The rows come from 4 hidden closed curves, with some noise, and rows from the same curve form a group. Each curve winds through 8 dimensions. The rows are also pushed far along 5 directions, which tell nothing about the answers.
In the rows, 128 means zero.
Known rows, each followed by its group:
[125 122 111 121 111 102 128 145 125 155 121 180 125 134 136 112 158 126
 175 135 131 137  96  88 192]
(1)
[136  64 109 189 143 129  90 130 110 147 134  90 101 135 116 104  94 165
 106 132  80 114 162  98 145]
(2)
[110  88 152 150 125  83 154 115 132 115  91 115 116  42 160 151 131 175
 152 169 109 133 148 186  80]
(3)
[128 177 157  77 127 121 158 111  79 122 125 136 163 101 156 136 130 103
 146 125 126 156 126 208 102]
(1)
[122 128 115 137 151 145 151 129 135  87 175 124 111  77 144 142 138 137
 104 124 155 180 175 174 135]
(3)
[116 117 158  91 160 146 138  76 113 123  97  72 131 109 114 146  90 145
 129 127 110  84 128 186  72]
(1)
[110  65 125 148 159 126 127 130 128 137  97 122 106  82 140 125 121 171
 143 139 112 128 120 109 169]
(1)
[152 130 137  97 127 114  75 121 121 168 121 123 117 175  88 140 122 106
 142 126 112 111  97  91 112]
(3)
[112  61 162 145 132 140 127  74 125 191 121  63 110  97 138 132 111 152
 116 130 102  90 140 125 103]
(0)
[135  82 133 114 149 132  98 141  99 152  95 108  78 103 117  99 118 145
 141 137  98 142 110 107 125]
(2)
[117 163 120 128 105 131 123 151 163 123 130 164 153 170 130 120 134 134
 131 137 132 113 115  91 151]
(0)
[133 106 131  99 133 111  69 138 129 168 114 118  92 159  80 110 123 151
 160 138  93  68 108  75 115]
(3)
[162 125 118 133 108  77 132 120 135 140 126 167 124 159  99 144 135 100
 178 118 158  98  93  97 145]
(3)
[112  63 137 168 159 143 139 160 143 116 105  82  83  54 134 103 140 166
 108 131 129 111 146 109 105]
(3)
[114 138 181  67 139 158 125  78 144 168 124  83 140 123 115 161 123 120
 115 111 138  75 108 142  73]
(1)
[ 96 128 132  72 146 155  98 153  92 183 155 142 130  80 150 113 155 140
 137 122 102 158 136 131 207]
(0)
[128 114 125 104 131 118 109 183 135 151  86 149  82 114 115  94 160 131
 171 147 119 121  89  75 148]
(2)
[135 114 123 128 141 116 122 171 138 116  88 137  89 100 121 115 144 139
 146 150 122 141 107 114 123]
(2)
[119 100 107 163 121 108 170 111 142  71 101 128 110 100 136 128 136 151
 141 145 144 138 134 153 100]
(1)
[106  83 111 170 132 138 151 127 159 100 130 104  89  71 158 145 135 149
 109 138 152 169 168 139 125]
(2)
[123 136 121 140 113 100 127 208 120 124 116 152  98  86 158  89 173 136
 148 162 106 163 143 122 126]
(1)
[123 175 116 117 104 159 111 153 122 125 168 157 165 191 128  93 135  98
  97  90 148 137 119  71 165]
(3)
[121 158 191  53 132 117 120  87 113 192 109 126 169 106 123 164 139 126
 155 150  91  98  98 187  97]
(3)
[ 81 197 155  42  77 144 134 113 111 166 135 163 179 107 187 142 162 108
 140 144 119 191 122 175 144]
(0)
[ 98 115 162  72 133 178 135  84 115 167 100  73 119 103 134 128 130 115
 118 117 124 117 108 140  98]
(2)
[ 92 156 138  68  99 120 160 191 133 132  90 170 102  70 161  80 205 127
 188 149 141 142  96 118 130]
(2)
[128 175 135 111 108 126 133  75 143 111 117 149 192 193 126 174  84 115
 126 131 134 119 105 150 123]
(0)
[168 112 136 116 132  93 125  72 129 134 124 117 117 175  64 144 103 123
 165 104 143  36  97 120  80]
(2)
[107 123 133 123 167 139 142 128  97 104 145 117 142  34 165 156 130 154
 106 141 112 191 177 225 143]
(0)
[122 151 154  94 101  90 131 159 106 146 102 136 119  88 155 115 161 125
 164 160 101 143 128 162  82]
(1)
[141  92 126 145 113  98 108 139  90 167 116 120 101 126 122  86 137 138
 156 140  85 107 129 109 126]
(2)
[139 116 116 155 134 146 120 102 109 115 141 101 145 180 107 109  97 125
  96  98 124  97 133 109 120]
(1)
[102 154 140 107 142 161 106  98 146 126 129 131 187 158 132 164  80 151
  99 129 111 125 128 138 152]
(3)
[144  80 105 183 130 105 109  84 158 108 141 101 110 158 101 171  80 154
 113 125 136  99 154 112 108]
(0)
[132  84 154 108 174 132 123 114 116 130  65  88 108 100 100 137 105 139
 144 125 119  88  89 126  93]
(3)
[172 144  88 183 112  80 150 198 143  89 170 192 108 138 117 102 177 100
 147 113 180 138 131  89 157]
(3)
[115 146 115 161 149 192 147 119 156 121 138 119 154 141 154 153 103 109
  69 139 129 189 150 150 187]
(0)
[ 80  98 142  83 173 200  73 140 145 188 137  90 102 102 126 121 122 166
 102 130  94 124 137  84 182]
(3)
[188  73  83 190 143  94  93 130 139 104 119 113  59 170  65 135  93 128
 132 134 128 122 132  89 113]
(2)
[136  93  68 203 129 111 133 128 151  44 121 127 100 152 125 136  80 155
 117 136 144 156 164 115 137]
(0)
[ 76 146 146  70 143 180 108 169 113 158 131 137 147 103 167  91 131 154
 120 117 106 140 126 100 184]
(1)
[120 102 147 166 166 137 115 114 121 107 119 101 171 112 142 157  82 163
  75 121 108 128 139 139 116]
(0)
[153  85 104 175 127  87 117 181 145 122 129 148  61  94 125 114 154 142
 145 146 139 156 135  87 133]
(2)
[103  91 159 106 123 125  84 174 132 197 116 124 104 109 122  75 158 167
 151 124 101  59 100  34 133]
(3)
[ 96 114 152  88 146 155  97 136 102 190 134 151 159 118 153 109 116 156
 134 108 106 125  98  76 215]
(2)
[126 117  88 165 147 159 116 149 165  92 131 126 110 139 129 152 113 122
  87 127 152 181 145 101 168]
(0)
[123 172 136 118 122 107 167 151 135 114 116 177 171 109 156 142 162 111
 153 139 144 140 107 156 150]
(2)
[144 185 146  81 121 130 128 121 143 134 155 164 168 179 112 157 137  80
 129  86 185 110  82  98 130]
(1)
[109 146 122 108 119 121 143 114 127 128 140 149 137  86 162 163 138 131
 142 154 125 186 154 192 154]
(0)
[156 115 122 147 121 112 128  55 141 100 107 102 132 168 105 196  76 104
 114 128 149 141 120 155  76]
(2)
[159 100 117 176 139 108 124 168 143 104 111 124 100 139  94 109 138 122
 126 113 150  94 110  72 106]
(3)
[141 139 139 118 147 144 143  76 115 137 115 100 148 141 111 156 102 108
 122 135 109 116 127 190 114]
(0)
[117 154 122 102 153 180 103  99 132 132 150 111 161 184 107 145  77 130
  95 106 119 104 135 127 164]
(1)
[147 188 113 114  78 128 128  85 116 156 177 169 181 230 121 137 116  71
 131 102 145 133 115 114 172]
(0)
[105  83 131 134 162 173  97 112 162 162  96  85 113 136 105 136 108 159
 107 139  98  86 117  87 150]
(1)
[168 100 110 132  93  81 144  70 108 126 121 120  94 181  83 121 129  89
 177  97 166  81  94 103  79]
(1)
[132 119 128 190 155 158 103  96 135 124 157 115 198 167 141 175  70 139
  42 112 115 151 148 121 166]
(1)
[ 60 151 150 101  99 158 134 138 146 160 130 141 169  90 196 127 154 154
 114 148 111 155 141 131 162]
(2)
[110 109 123  94 162 168  81 112  99 167 153 107 136 124 122 141 105 134
 107 102 109 140 137 119 189]
(0)
[163 132 112 132 137 107 105  95 123  86 157 116 117 171  88 157  96 117
 116 111 147 135 143 143  79]
(3)

New rows, each followed by its group:
[126 186 169  55 122 137 147  88 105 165  91 132 180 143 125 145 133  92
 156 143 103 109  85 195 107]
(0)
[147 103 112 132  87 108  99  81 144 165 123 116 102 209  81 129 123 105
 152 116 137  72 100  61 110]
(1)
[128  99 114 122 133 149  93 157 125 155 116 129  96 154 113  96 128 120
 129 105 136 125  92  33 171]
(2)
[ 98 166 187  24 121 149 132 132 121 198 129 148 151  96 150 125 175 105
 157 104 151 111  73 107 139]
(1)
[132 158 122 128 103  95 143 191 154  96 126 178 113 114 131  98 179 137
 156 142 149 123 116 110 109]
(2)
[177 135 102 131 125 138  88 125 141 146 149 128 102 220  61 124 116  86
 120 106 140 100 105  68 138]
(2)
[148 149 110 154 141 139 138 136 155  62 146 125 125 150 101 132 113 136
  94 126 145 124 148 148  92]
(2)
[139  98  91 199 140 113 160  71 153  46 126  94 117 129 114 170  84 155
 106 151 131 133 181 202  86]
(1)
[137 122 131 162 124 105 137 123  97 119 135 124 145 102 158 135 121 128
 116 142 108 171 158 176 116]
(1)
[156  85 134 107 166 105 110 126  91 140  91 104  90 139  82 111 100 128
 174  99 124  58  87  92 110]
(1)
[127 138  73 141 133 160 117 159 133 100 168 134  90 143 124 107 134 116
 109 129 135 188 170 120 180]
(3)
[114 154 112 142 118 105 177 165 135  98 107 172 147  96 165 128 167 116
 158 147 142 153 126 155 162]
(2)
[137 146  96 145 134 114 111 205 117 106 146 176 122 136 145 104 133 125
 133 124 132 171 137  89 189]
(1)
[116 169 100 102 100 115 109 176 150 137 146 185 120 163 123 102 152 135
 168 145 122 120 127  91 181]
(1)
[112  74 133 145 155 138  95 153 122 155 156 133 100  65 157 115 115 191
 111 142 100 174 157 109 183]
(2)
[114 112 118 121 157 161 124 106 123 110 100 104 133 156 111 117  79 149
 124 118 115  97 115 115 145]
(0)
[182  73  87 233 178 102 115 132 118  66 123 117 124 161  95 143  62 144
  95 114 125 125 144 110 143]
(2)
[117 111 155 116 156 120 132 114 122 145 135 113 129  64 139 146 130 163
 134 147 105 127 150 181 120]
(3)
[144 163 136 124  99 115 124 139 149 163 148 182 165 194 122 124 145  97
 139 105 158  97  81  56 166]
(0)
[101 205 136  69  83 140 127 139 108 149 163 164 171 148 164 109 147 114
 136 135 114 157 143 155 149]
(1)
[136  92  98 172 147 110 138 135  94  51 122 110 105 117 122  96  93 162
 126 121 122 134 160 144 102]
(3)
[122 140 111  72 112 130 110 169 117 160 134 145  71 127 112  78 178 109
 177 133 125 134 117  97 150]
(3)
[113 124 191  98 114 109 160  90  97 139  85 110 162  88 158 127 132 135
 143 122 127 101  94 159  50]
(0)
[175 146 109 151 112  81 137 166 133  69 141 155  93 149  86  93 148 130
 148 130 148 102 129 125  64]
(2)
[121  94 108 141  94  96 130 120 126 117 123 123  87 124 125 104 129 147
 163 130 136 111 140 104 106]
(3)
[164 143 115 145 112  86 116 163 126  81 130 173 127 165 108 109 128 128
 137 118 151 128 104  89 100]
(2)
[158  87 116 182 148 103 107 138 137 120 162 127 118 149  94 127 115 148
 114  95 145  73 134  71 131]
(0)
[133 116  86 179 115 133 160  86 135  76 159 124 127 144 135 145 112 120
 103 117 162 171 162 153 134]
(1)
[138 165 175  70 117 118 152  83 142 134 116 108 140 128 107 164 143  96
 143 118 160  79 100 172  30]
(1)
[ 86  99 122 114 144 189 125 109 127 144 123  84  98  84 156 126 112 150
 104 146 103 178 162 154 159]
(2)
[104 134 129 125 122 116 140 162 104 133 169 167 144  77 171  98 160 158
 140 124 123 151 155 137 177]
(0)
[122 101 118 143 149 142 108 107 137 148 125 139 148 155 125 148  99 141
 118 118 124 126 108  87 196]
(1)
[109 133 138 109 125 121 138 125 121 104 106 103 106  75 142 127 138 150
 137 171  96 156 162 205  65]
(3)
[118 190 129  66 104 124 120 132 116 152 152 189 171 171 136 121 133 113
 164 116 134 127 103 116 185]
(1)
[126 191  85 127  55  95 162 166 127 116 155 189 128 159 149  88 190  89
 174 146 140 152 147 138 154]
(2)
[138 126 136 195 137 103 158 114 163  71 125 114 150  92 143 177 122 152
  88 160 129 146 167 201  64]
(1)
[107 169 192  42 104 121 155  79 127 180 117 142 178 115 140 154 158 107
 166 112 151  78  73 151  93]
(2)
[138 110 118 116  93 101 120 128 145 160 126 142  89 155 109 120 157 103
 171 111 162  98  94  58 129]
(2)
[108  99 114 160 155 170 147 120 143 100 119 114 131 105 146 138 123 134
  86 120 147 168 128 120 161]
(1)
[130 164 174  54 128 136 128 100 129 166 131 136 163 147 117 154 138  91
 137  88 168  90  69 108 107]
(1)
[ 91  99 140 128 137 159 110 125 155 149 105 106 128 126 137 119 106 171
 114 133 109  93 120  83 139]
(0)
[143  95  96 187 166 169  85 139 117 139 166 121 150 195 108 109  86 131
  70  82 121 116 131  42 220]
(1)
[120  88 106 130 125 103 140 169 141 123  73 129  51  75 132 106 163 140
 180 165 125 143 119 114 127]
(2)
[ 77 113 152  88 155 200 100 119 149 168 106  97 144 128 135 129 107 154
  96 112 118 101 104  77 164]
(2)
[133 152 163  74 143 103 160 131 108 120  79 146 141  88 133 140 145 114
 173 136 136 120  82 177  91]
(1)
[158 128  96 162  78  53 136 151 143  84 115 167 104 172 106 109 147 120
 178 127 160  91 112  81  85]
(2)
[ 95  94 117 130 115 122 114 173 132 156 128 129  75  80 143  71 157 186
 159 164  82 113 159 109 150]
(2)
[103 103 126  98 113 111 136 149 120 127 100 121  69  84 126  71 153 173
 185 152 106  94 134 127  99]
(2)
[123  96  95 139 147 123 137 159 118  93  90 127  84 125 112  76 118 157
 167 135 116 101 122 104 146]
(0)
[138 144  79 174 107 116 148 179 182  93 141 178 107 131 133 136 157 109
 135 147 166 171 144 107 182]
(3)
[133  85  89 189 154 145 107 109 141 123 117 108 148 201 104 147  71 125
 104  98 133  86 120  55 194]
(2)
[140 136 126  98  97  79 123 133 134 149 122 185 124 154 113 125 146 122
 195 121 154  94  81  79 146]
(2)
[143 189 148 120 102  86 161 123 134 135 163 180 175 108 157 169 165 103
 140 151 140 163 138 200 122]
(1)
[116 104 132 133 138 113 156 144  98 112  99 144 128  91 157  97 127 151
 158 128 125 136 112 125 148]
(0)
[ 91 143 149  88 126 177 160 125 120 162 118 139 150 107 174 110 141 113
 131 120 139 163 101 121 186]
(0)
[119 129 131 155 104 113 129 131 140 126 106 121 136 110 147 142 128 139
 120 171  96 151 153 162 104]
(3)
[160 157 125 144 105  83 148 131 140  80  96 131 116 122 120 160 148  94
 137 167 135 169 132 193  44]
(3)
[168  99  85 197 110  64 154 148 116  85 112 133  76 126 113 100 136 130
 169 161 115 128 156 151 101]
(0)
